Every row belongs to one group in each of 4 separate groupings. Each group adds its own fixed numbers to the row, and there is some noise. The rows also spread widely along 14 directions, which tell nothing about the answers.
Some rows, each with its group in each grouping after it:
[-10 -20  18 -13  13   7 -24 -28   3  -5 -18  29  -5  -9  24 -12  11 -30
   3   4  10 -13   5 -10 -20  11 -18 -22  -4 -11   5   5 -13  20  12 -41
  12 -14 -34  12  26]	dulo (4) tigo bav
[-17  -5  -6   5  -7  24 -38  13  20 -19  14   0  -1  -2  25 -41  21  23
  -3  32  22 -22   4 -24 -31 -11  -6 -32 -18  -6 -23  -6  29   6 -19 -30
  15 -28   0   4   9]	Kur (3) tigo mil
[  5   1  22 -11 -13 -35 -33  -7  22  -2 -15 -35 -20 -18   4   3  13  29
  -2  46  28  -7   3 -38   4 -17  -8  -8  11  38 -26 -39  36  -5 -37  15
   2  -3  39  -6   0]	Kur (2) befe ferog
[ 26  20  41  15  22  -4  21 -11   3   9 -22   0  10  30 -21   1  -1 -15
  26   9  -3   7  17 -24   9  -4 -10  -4 -13  -9  20  -3 -46   2  -3  -8
   7  37  -8  -8   1]	Nepe (1) fisu bosas
[-31  21 -23 -20   1 -35  33 -12  -5 -12  -3   1 -10  13 -39   1 -19 -23
  -5  20 -14  22   0 -14 -15  -2  -1   7  11   8  27 -28   6  22  15   2
   7 -47  19  11 -18]	dulo (2) fisu vageb
[ 14   3 -29 -29  14 -10  29  -6 -11  16  19  14  22   1  34 -20  -2 -14
  13  -9  -7  16  -5   9  -6 -31  16  -7  15  -8 -15  17  -8   5  28   2
 -28  -2 -31  -6  -1]	Nepe (0) befe bav
[ -7   2 -10  -8  -7  -9   2 -39  -4   3   6  14   0  -1  22  -3  11  -3
  -5  17   7  -5  -1 -27  -8 -13   2  -1 -18  33 -18 -17 -20  13   2 -16
  -4  -3   1   5  -8]	dulo (4) befe vageb
[-15  23 -38 -32  -2 -28  -2   7   9  10 -11  -8  10 -15  13 -45   6   9
  -5  37  17  -5 -15  -6 -13  -4  15  -1  -9  14 -25   0  16  14 -27  13
 -25 -71  -6   3 -23]	Kur (0) fisu rif
[ 13  44   1   5   8  15   1  41  21   1 -20 -36  37  33  12 -39  -2  17
   7  20  16 -12   9   9   3  10   8 -11  11 -39  15  -4 -31  -3 -25 -29
 -14  -6 -17 -34  -4]	Nepe (3) tigo bosas
[ 12  51  23  -5 -13  18  -6  16   1  10 -46  32 -19  22  16 -11   0   2
   3  -4   5   5  30 -37 -42 -43 -50 -10   3 -43  30 -38 -37   0  18 -34
   0  17  30 -31  29]	Kur (1) befe rif
[ 12  -5   1  -7  -7  10   7  20  14 -10  14 -27 -17   8 -11  13   8  12
  11  -1   1 -20  -8  -6  24  19  -4 -23  19 -16  16  -1   2 -15  -6   7
  28   1 -14  19   3]	Kur (0) tigo ferog
[ 14  15  22  -4  32  -6 -11  -3  29   6   2 -10  17  -9  27 -14  19   7
  21  20   6  -3  23 -23  -2  32  -7   0 -11 -21  10   2 -25 -12 -18 -36
  -3  25 -24 -18  46]	dulo (3) tigo mil
[ -8  -4  17  21  15  -2  -1   9   1 -27  -7 -47  37  40   3  -3 -16  -7
  -2  20   1 -31  27  13  10  30  18 -29  19  -3  22 -19  -6   9 -14 -44
  28 -20 -17  -6  -5]	dulo (3) tigo bosas
[ -3  39 -18 -35 -16  20 -28  25  12  13 -22   6   7  -6  54 -43   6  13
   4  16  26 -12  -5  -8 -29 -14 -11   2  13 -27   8 -15 -11  -7   4 -27
 -35 -22  -8 -43  17]	Kur (2) befe ferog
[ 10  16  32   1 -10  -8 -15  -4  -4 -12 -33  10  -9  25  -3  10   1  -9
  10   8   6   7  11 -38 -27 -19 -26   7   0  14  32 -15 -16  13   9  -2
  -4   7  21 -20   0]	dulo (2) fisu vageb
[ -9  -7   7  18  18  -5  -2 -21   6 -10  25 -24  27  18 -12 -28   2   1
  15  44   4   0   6  -2   1   1  27 -14  -7  14 -18  -4  16  10 -19 -16
   8  -8  -8   7 -19]	Nepe (0) fisu rif
[ 14  10  39  -5  -6   4 -19 -22  10  12 -40 -32 -17  10   6  -3 -11  -2
  -7  25  29 -45  -3   0  35 -10  -4 -33  32  -6  -7 -52 -21   0 -23 -16
  24   0  10 -15   0]	Kur (2) tigo bosas
[ 15   2  28  24  -1  34   9  -5 -20  -2   7  11  -2  55 -13 -17  -4 -11
   2   2   8  -8  -4 -21 -10 -72  -3 -36 -13   6 -17  -4 -12  22  17   5
  13  16   4  -5 -39]	Kur (3) tigo bosas
[ 19   7  -8 -28  -4 -27  -4  -8   9  -5 -12   4  -5 -13  39  20   3   6
   9  -2 -12  20   2  -4  -1  11 -20  11  41  -1  10 -10  -5  -4  10   5
 -20   9  -1  -7  19]	Kur (2) fisu vageb
[ 18  18  11 -28 -12  15 -29   5  -2  18 -41  13  -8   6  37 -35  11  -3
  -2   5  37 -27 -20  -9 -17 -40  -8 -16   3  -8  -6   0 -23  17  -1  -5
 -23 -22 -16 -26  -3]	dulo (0) tigo rif
[  4 -12  39  -1  -2  43 -48  28  16 -15 -21 -16 -10  18   3 -39   3  -4
  15  14  34 -32 -17   5 -15 -23  -3 -45  20 -35   8   8  29   3   6 -19
  18 -17 -26 -15   5]	Nepe (3) fisu bosas
[-11  -1  19  -6  -1   2 -39 -14  21   6 -21   1  -3 -17  -8 -43  30   1
  20  48  44 -29 -17 -44  -9  13  10  -3 -49  28 -14  12   2  12 -46  -7
  -2 -42 -16   5 -13]	Nepe (0) tigo rif
[-19 -13 -29 -16  27 -12  37  27  -1 -21  46   3  10  10  -9   0   4 -16
  23 -11 -22   1  15 -30 -24  21  11 -15 -25   2  30  39  20   0  27  -9
  22 -35 -37  26  15]	dulo (3) tigo vageb
[  4  30   2  -7   4 -14  24 -12   2  10  -9  -3  -6  17  -9   5  -2  -4
  -1  12   0  -7  10 -28   5  -8  -4  -1  -7   3  17 -33 -34   5   0 -10
   9   3  14  -8   4]	dulo (1) tigo mil
[  7   8   5  -1  14 -28  -3   5   6  -8  -6 -39  29  14  19 -19 -10  11
  -5  30   0  -7  20  15   6  -5  12 -24  29   0 -18 -18  20   6 -22 -11
   0 -19   2  -7  -3]	Kur (0) fisu bosas
[ 10  -9  30 -11 -26  34 -23 -11   2   4 -45  11 -52   8   6   7   7 -13
  -9 -10  32 -52 -17 -12  10 -11 -31 -46   8 -18  13 -29 -38  11   3 -21
  46  -7 -11  13  10]	dulo (1) tigo rif
[ -3 -29  -4  -8   8 -26  32 -33  -3  -2  16  -1 -29  -1 -27  13  -3 -12
  -2   7  -5  -2   0 -12  18 -26  -1 -34  -1  17 -27 -25  11  11   2  13
  49  -8   4  47 -10]	Nepe (3) fisu ferog
[  3  18 -23 -18 -18  33 -16  14  10  11 -19  25  -6  -2  21 -58  21   6
  -5  13  34  -7 -43  -5 -17 -28 -10 -16 -20 -13 -34  23 -18  25 -15   9
 -27 -40 -27   1 -34]	Kur (3) tigo vageb
[ -2 -23  -6   1  -4   8  20 -23  -6 -13  39  15 -23   9 -19   7  17  -6
  11   0  -5  -1 -14 -29  -6 -14   0 -19 -28  23  -9  14   1   9  13  12
  29   3 -12  40 -13]	dulo (0) fisu vageb
[  6  -6  40   6   5  17 -29 -21  13  -1 -18  10 -23   4  -5 -21  15  -6
  -1  20  23   4  -5 -16 -13 -31 -30 -31  -2 -17 -19 -15  -6  22 -10 -16
  18  16  -2   6   5]	dulo (3) tigo ferog
[ -5  38 -42 -44 -22  -1   7   4   2   9   5  19  -5 -11  36 -14  12   9
   3   0   4   8 -16 -22 -23  -9  -5  24   4   1  16  -9 -20  -3  23  -5
 -35 -15  -3 -20   6]	dulo (0) befe vageb
[ 11 -14   3  -8  -5  19  -2 -12   0  -2 -10  21 -18  -1  16  -8   7 -11
  -4 -13   3  -7  -5  10   1 -10 -25 -35  18 -29 -12   0 -17  14   5 -12
  21  -3 -23  28   6]	Kur (0) tigo bav
[ 12   4  19  -2   2  31  25 -32 -18  15   2  19 -24  32 -16   9 -12 -30
  11  -8  -2 -15 -13  -9  20 -33  -5 -25  13 -14   8 -20 -36   9  33  -1
  22  21 -13   3 -14]	Kur (1) tigo rif
[  5  13   7  -8 -32  56 -24  -1 -10 -16 -16  10  -7  36  14  -6  -6 -15
   7  -4  13 -10 -39  14  -7  -3  -4   7  38 -15  42  -6 -34  13  36 -10
 -22   5 -23 -31 -25]	dulo (2) fisu bosas
[  4  12  -2 -27  23 -35  -1  21  38  -7 -15 -37  -1 -23   7   2   0  10
  11  18  -4   9  12  12  17  45 -10 -14  52 -42  22 -13  18 -13 -13 -20
   9 -13 -13   2  43]	Nepe (1) tigo vageb
[  0  -8  32  -5 -12  24 -53   4  14 -10 -34 -11  -8   7   9 -23   9  -9
  13  25  40 -35 -23 -12  -5  -2   3 -16  15   3  13  -4  11  10  -8 -11
  -2 -27 -13 -22  -7]	Nepe (2) tigo mil
[-15  14   0 -21 -17  -4 -14  33   4 -21 -46 -22   1  20  -2  -4 -17 -14
   7   9  14 -34   0   0  -8  27   4  -6  30  -8  59 -20   5   1   7 -20
  10 -62  -7 -17  -3]	Nepe (2) fisu bosas

New rows, each followed by its group in each grouping:
[ -3  12  14 -13   1  10   1  23  -4   9 -10 -46  14  35   6 -20 -16 -10
   3  18  28 -55  -1  -1   8 -20  27 -33  10  -2  14 -20  -1  -3   2 -17
  17 -30 -11 -30  -6]	dulo (2) befe ferog
[ 11   2 -18 -29  24 -12  36  15  17  14  47 -23 -10  -9 -10   2  12  11
  23   3  -8 -10  -4 -19  27  12  14 -17  -5 -11  -2  18  10 -28  -3  19
  18   3 -27  21  19]	Kur (0) tigo ferog
[  3 -13  42 -31   5  14 -35 -28  -7  17 -44  -7  -3  -1  44  -6 -14 -39
   9   7  31 -73  -7   3  20   2  12 -31  30   1  13 -26 -10  -4  21 -38
  13 -27 -35 -28  21]	Kur (4) befe bosas
[ 21  -1   2 -27   2 -15   7 -12  -5  21 -12  -3 -13   5   9  -8  -2 -11
   2   6  19 -14 -28 -11  15 -53  15 -15  14  22 -23  -8   3  13   9  30
 -12 -16  -4 -11 -22]	Nepe (3) tigo mil
[ 21 -11 -15 -22 -14  -1  19  27  -6 -10  -7  -9 -14  19  10  15  -3  -3
   4 -29   1 -22 -13   8  13 -14  -1 -32  36  -9  17   8  -2   3  19  14
  18 -22 -18  16  -8]	Nepe (0) tigo vageb
[ 16   0  -6 -14 -33  32 -20  14 -11   0  -1  14  -2  14  40 -13  26  13
   9  -5  29 -32 -23 -35 -23 -31   1  -5 -32  30   0  18 -20   2   9   4
 -14  -4 -16 -13 -14]	dulo (0) befe ferog
[ 15  -4  -6  -2  -7  27  12  14   8 -19   5   0  -3  17  17  20   5   3
  16 -23 -10 -13   4  -2  12  32 -10 -13  19 -27  38   1 -35 -13  17 -26
  23  18 -32   8  16]	Nepe (3) tigo bosas
[ -5  -5  26 -11   2  11 -54  -3   7 -11  -9 -17  -7  11  31 -25   1   1
  -9  28  28 -26   0   0 -21 -36  -1 -38  33  -7  -7 -26  35  12  10 -30
   4 -15   3 -26  15]	dulo (4) tigo rif
[ -4   3 -25 -11 -14   1  -2  45   7 -21   8 -15   7  16   0 -20  12  17
  12  12  14 -15 -15 -30 -23  -7  16  -5 -24  24  12  27  29   0  -3  17
  -5 -46 -12  -1 -26]	Nepe (3) fisu bosas
[ 22  25 -26   6  10   2  64  20 -14   8  17  -8  48  49   1 -11   0  -5
  10 -15 -14  13   5   6   2  -7  15  -2 -18  -7   2  32 -60  13  -1   4
 -16   8 -35   4 -33]	dulo (0) befe ferog
[ 22   3  22   0 -10   2 -25  12   6  -6 -23  12 -17   6  23 -13  20  20
   1   9  16  -7  10 -38 -28 -42 -33 -27 -19   5 -14  -2   5   6  -9   3
   7   6  13   1   8]	Kur (1) fisu bosas
[  6   5   6 -15  -2   9  -8   5   6  -3 -23  19 -13   4   1 -10   8 -12
  11  -1   9   4 -13 -13 -13 -10 -19 -14   8 -17  17   5  -7  14  13  -5
  -1 -13 -15   2   2]	Nepe (1) tigo vageb
[ -3  -1  -4 -10 -21  25 -37 -18  13  -4 -29   1  10 -10  46 -25  10   1
   4  19  31 -23 -19  10   4  25   2  -5  18  -4  -3 -13 -30   6 -15 -36
 -14 -14 -30 -12  -4]	Nepe (2) befe bosas
[ 16  -2   7   5  11 -28  -4  19   2  -2 -19 -23  29  16  29 -22   9  11
  -4  17  19  -8  21 -14 -21 -26   4 -29 -15  18 -30  10   4  17 -30  -6
  -5 -19  -8  -4  -7]	dulo (3) befe rif
[  0   6  33  14  -3  17 -20 -38  15   4   5  -3 -15   0  -8 -14  10   4
  10  38  21  -1   1 -26   4 -23  -8 -13  -4   0 -17 -39  -3   0  -5 -23
  13  39  17  -8   6]	Nepe (1) befe bav
[ 34 -16 -20 -17 -11   2  15  47 -10  -2  -8  -7  14  17  51   7  15   7
   2 -33  14 -37  -3  -9  -5  -9   1 -32 -14  12   0  42 -23  -1   4  10
   0 -14 -44   7   0]	dulo (1) befe bav
[ -4   0  10  -7  16 -44 -21 -25  23   1 -36   7   6 -26   6 -27  18  -2
   8  44  16  27   8 -20 -19  12 -14   2 -13  13 -27   1   1  25 -44  -6
 -14 -25  -3  14   0]	Nepe (2) fisu rif
[  2  11 -15 -10  25  -9  21 -17   5   7  29   2  19   3   6 -22   9  -3
  13  21  -7  22  -5  -9  -3   1  12   0 -16   1 -13  16 -12   8   1  -1
 -18   9 -29   5  -3]	dulo (1) fisu bosas
[  6  20 -18 -36  20 -60  25   4  -3  10  -8  -6  -2  -3   6   5 -13  -3
  -4   9 -16  26  12 -12  -6 -32  -3  -9  32   7  -5 -17  28  12  13  22
 -17 -28  14  -2   2]	Kur (1) tigo rif
[ -7   2 -10 -37  -3   8 -13 -13  24  14 -11 -15 -24 -28   1 -21   9  -4
   9  24  32 -35 -41  -5  32  26  18  -8   7  -1  -3 -10  -3  -6 -14  -1
   1 -35 -34   3  -4]	Nepe (3) tigo bosas
[ 30  20  12   6   8 -14  12  24  12   1 -13 -40  13  24  22   2  -2  25
   1  12   2 -24  28  -3  17  -3  -8 -31  13 -15  -3 -21 -15 -14 -24 -13
  19  15   7  -9  18]	Kur (1) fisu vageb
[  7  -4  26   1 -11  32   4 -20 -15  -3 -13  13 -24  37 -33  -1 -13 -33
   7  -3  10  -3 -33  -3   8 -47  -1 -19  23  -3  12 -13 -10  24  36  12
   9   1  -8  -2 -41]	Nepe (3) tigo bosas
[-11  -2   2 -33  30 -32   8  -4   7  -2   2  -9  -3  -7  -6   6 -13 -27
  17  13 -18   7   7   2   1  22   5  -7  39 -13  27  -2  29  -2  25  -5
   3 -29 -22   3  21]	Kur (4) fisu rif
[-11  28  13 -13 -23  15 -20   6 -13   4 -30  13 -24  33 -14 -42 -11 -13
  -9  27  30 -17 -20 -28 -38 -89  -6 -19   0   9  -4 -32  22  26  18  14
  -8 -48  37 -30 -36]	Kur (2) fisu mil
[ -1  -6  30 -15  30 -51  23 -45  -4  11  -2 -15 -13   3 -27  13 -14 -28
   6  25  -4   0  14 -25  16 -20   8 -16   6  28  -6 -32   8   8   4   7
  25  -2   9  10   6]	dulo (2) fisu bosas
[  8   7  -2 -14 -11 -32  -1  -9  18   4 -28 -14 -23 -14 -13  -9  11  15
 -14  22  22  -4  -8 -15  14 -15 -10 -19   3  12 -25 -21   0  13 -38  16
  11 -25  16  24 -15]	Nepe (0) tigo bosas
[ -2 -22   1   0 -38  45 -13 -28  -3  -8  -7  13 -31   6  16  17   9  -6
   8  -5  21 -47 -20 -14  15  14  -4 -20   0  11  12 -25 -33  -2  11 -26
  35   4 -18  17  -5]	Nepe (1) befe rif
[  3  32 -25 -34  10 -33  24  26  -3   7 -13 -19  11  18  20 -22 -20  -1
 -13   5  -3   3   8  12 -14 -38   3 -19  32 -21  -1 -18   8  11  14   0
 -10 -39   4 -19   4]	dulo (3) fisu vageb
[ -7  11  10 -31   3 -16   8 -22  -1  14 -29  20 -27  -8 -29  -1  -4 -34
  12  10   5  -1 -20 -25   3  -2  -7   4   8   5  19  -7  -7  16  10  17
  -4 -40  -8   9 -14]	Kur (0) tigo rif
[ 19  31  32  -8  10  -4   9  17  -4  18 -44 -14  19  32   4 -13 -13 -20
  15   5  16 -26  15 -19   1 -16  -2 -14   2  -9  23  -8 -33  -1  -3 -11
  -5 -11  -9 -34  -2]	Kur (2) befe bosas
[ 17  17  20   2   4  35   0  12   0   5 -13 -19   6  38   3 -10 -12 -10
  12   5  10 -26  -9  13  19  -4   3 -25  29 -32  19  -8 -26   2   9 -16
   6   4 -25 -21  -9]	Kur (1) tigo rif
[ 15  20  -6 -13  17  -4  -6  24   6   3   0  -2  33  19  35 -31   8   7
  18  13   4   5   9  -7 -24 -19   6  -1  -4  -9   4  19  -3   0   7 -11
 -30  -2 -19 -28   6]	Nepe (4) fisu ferog
[  9  29   4 -19   8  21   8  19  19   8   4  -9  -1   8 -17 -17  -2 -12
  29   8   5  25 -19   5   2   4  -2   8  34 -47  32   8 -12 -10  19   0
 -22  19 -25 -24   6]	Nepe (2) befe bav
[ 15  41 -41 -18  -5  -5  30  46  17  -1   5 -36  28  19  33  -7 -10  24
  -2  -1  -9   8  11  29   8  13   1  -5  53 -45  16 -15 -20 -15  -4 -12
 -19  -3  -7 -24  11]	Kur (2) befe mil
[  4  -9  15 -21  11  22 -10 -11  18   4  -9   8 -24 -10   1  -3   4 -23
  15  -3   9 -14 -11   8  15  20 -14 -21  29 -43  22  -1 -16  -5  18 -25
  20   6 -37   7  29]	Nepe (4) tigo bav
[  1   0   1  -9  26 -56   9 -31   1   8  -4  -8  32  -4  16 -10   2  -8
   7  31   0  12  18 -23  -4 -11  20   1  -9  43 -24  -5   9  14 -11  -5
 -21 -14  -3  -2  -9]	Nepe (4) befe bosas
[ 14  13  24   6   9 -11  -1  19  24   0 -16 -35  -5  17 -25 -12   5  10
  10  26  18  -3   7 -15  10  -4  -5 -25   8 -17   2  -8  -1   1 -35   1
  18   2   6   0  -2]	Nepe (2) tigo rif
[ -1  -6 -10 -14  28 -42  40 -12   9   2  16 -15  -6  -3 -21  10  -5  -9
   8   5 -18   8  23  -6  16   9   5 -25  14 -10  -1 -11   8   1  -4  -5
  35 -13  -6  35  15]	Nepe (0) tigo rif
[ -1  11  -8   4 -25  33 -21  30   5 -28   5 -26  16  33  17  -8  -2  13
   9  14   9 -12 -14  11  -9   1  13  -4  40 -12  31 -13  14   0  20 -19
 -13  -7  -5 -31 -14]	Nepe (1) befe mil
[ -9  -4   6  -5  -1  36  -7  -3   9 -12  25  19 -12   5 -11  -6  21 -11
  35   6   4  -8 -16 -42 -15  30  -2   9 -35   1  40  29 -18  -8  16 -10
   7   9 -38   5   9]	dulo (2) fisu bosas
[ -4 -21 -12 -26 -17 -27 -25 -20   4 -21 -12  -4 -17 -16  44  10  -4   9
 -13   9   1  -4   5   8  -4 -11  -9 -22  53  12 -10 -41  28   7  10 -13
  12 -19  12   9  15]	Nepe (2) fisu bosas
[ -9  12 -53 -26 -31  17  -3  37   7 -19  16  10   2   1  29 -16  14  19
   9  -5   7   6 -20 -16 -32   2   2   6   4   0  20  19   6  -5  16  -1
 -26 -28 -19  -5 -10]	Nepe (2) befe bosas
[-14   0  12 -10  26 -16   4 -22  -1   4  14  -8   0  16 -23 -26 -17 -22
   6  31   1  19   1   1  -8 -54  10 -27  28  -7 -15 -26  35  19  19  -4
   7 -10  12  -6  -9]	Nepe (2) tigo ferog
[ 19 -11 -12 -34   2  19   7 -49  -6  19  28  11 -10  -4  22   9  -2 -22
  26  -3   1   9 -51  15  37  -7  24  13  47   6  -5   3 -23   2  39  20
 -33  31 -43 -12 -18]	Nepe (2) tigo rif
[ 12  10  10 -21   0 -15  17   3   7   4 -15  -8 -25   6 -31   8  -4 -13
  13   8   2   7 -19 -12  15  -4 -12  -5  21  -4  13   0  -2   3   1  32
   4 -11  -4   9 -13]	Kur (2) fisu vageb
[-14  -8 -29 -15 -22   0  10 -20 -12 -14  18  21 -17   8   9  13   6  -3
  -6  -2  -3  -4  -8 -28 -15 -10  -5  -2  -9  30   9 -17 -10  14  20  -3
  11 -17   4  18 -12]	dulo (2) tigo ferog
[ -2  22   1 -10  -3 -20  20  -6   0   7 -40  -8   4  16  11  -1 -14  -8
  -2   7   7 -40  31 -19   8  13  -3 -15  -9   0  26 -43 -46  -2 -14 -37
  33 -28   7  -3  14]	Nepe (2) fisu bosas
[ -5  -3  36 -26   3   7 -12 -35  -8  14 -36  23 -28   7 -30 -18 -11 -52
  23  18  21  -5 -37 -14  -2 -31   1  -3  14   4  16  -7  -2  23  30  13
  -4 -26 -14 -11 -21]	Nepe (2) fisu vageb
[ -3  14 -17 -28  19 -12  43 -30  -5  27   3  13 -20   4 -10 -23 -13 -25
  -9   5  -2  10 -10   7   5 -40  -2 -26   8 -24 -26 -21 -23  20  15   0
  12 -15 -13  16  -3]	dulo (3) fisu rif
[  7  28 -24 -27  -4 -23  19   4  11  16 -12  -7 -13  -7  25  -2   5  16
 -11   3   9 -20  14 -22   6   0  -8 -10  -7  -5  -1 -30 -34  -5 -16 -13
  11 -15   4   1  20]	dulo (3) tigo rif
[ -1   4   1 -24 -27   0 -21   6  11  -6 -40   8 -30  -6  13  -1   7   1
   0   2  23 -27  -7 -24  -7  -1 -22 -15   9  -1  19 -21 -11   4  -4 -12
  17 -31   6   2  10]	Nepe (2) tigo vageb
[ -3  25  27   9  26 -12  22   4  -5  -8  -6 -14  29  46 -15  19 -20 -25
  36   8 -21  -7  47 -32  -5  28  10  13   8  -5  75 -19 -26 -12  22 -40
  13   8   1 -32  21]	Nepe (2) tigo rif
[ 13  14   2  -6  -1  -7  16 -23   1   8   4  -8   0  18  -5   3   1  -4
   7  18   5   5 -15 -10  14  -8   7  10   5  15   0 -12 -30   9  -3  13
 -11  13  -1  -9 -18]	dulo (2) fisu mil
[  0 -19  22  18  -1  12 -23 -12   4 -16  -2  -3  16  14  10  -7  15  -1
  17  22  13  -7   6 -19 -10   0  -1 -14 -12  19  -5   0   1  11  -7 -23
   7   9 -11   4  -8]	Nepe (1) befe ferog
[-10 -13  32  31 -15  33 -30 -10 -11 -33   5   0   9  48  -7   0   5 -11
   7  18  10 -10   4 -23 -33 -18   0 -14  -5  22  19  -7   6  21  17 -27
   9   6   4  -9 -24]	dulo (4) befe rif
[ 13  10  -4   5  18 -17  28  13 -18  -5  12 -19  44  42  27  11 -10  -2
  21   4 -19 -26  38 -23  -3   8  22  -6 -15  26  23   1 -14  -8  10 -17
   5  -5 -12 -16   2]	Kur (1) fisu rif
[  7   1   9  -7   2 -20  20  -9  11  -3 -12 -12  -9   5  -5  31   6  -7
   3  -1  -3 -15  17 -22  15  32 -12  -7   3   3  25 -17 -32  -6  -8 -17
  29   5  -7  15  21]	dulo (4) befe mil
[ 11 -14  12   2   2  -8   1   6  -3  -2 -21 -15  11  17  30  -9   0   0
  -2   2  17 -43  26 -12  -2 -22   1 -52  -8   5 -14 -14  -4   4 -11 -30
  35 -16  -9   7  11]	Nepe (1) befe bosas
[  5  36 -18 -33  20   4  12  26   8  15   4 -19  30  12  41 -26  -7  -2
  13   2   4 -22   9   4   0  14  17  -5  15 -33  32   1 -28 -16  11 -33
 -19 -12 -36 -40  30]	dulo (2) tigo bosas
[ -2  22 -48 -36 -10 -23  25  11  -3   3 -12   2  -1   3  15  -6  -8   3
 -12  -2  -3   7 -11   7   0 -14   1  -5  24  -3   4 -21  -7  14  11   7
 -13 -40   0   4 -16]	Nepe (1) tigo ferog
[ 21   0   3 -16   1 -18  18  21 -14   2 -17  26  -8  20   2   7   7 -13
  13 -19  -2   2   3 -48 -25 -36 -16 -10 -22  23  13  32  -7  12  14  32
  -9 -18  -8   5 -13]	Kur (2) tigo bosas
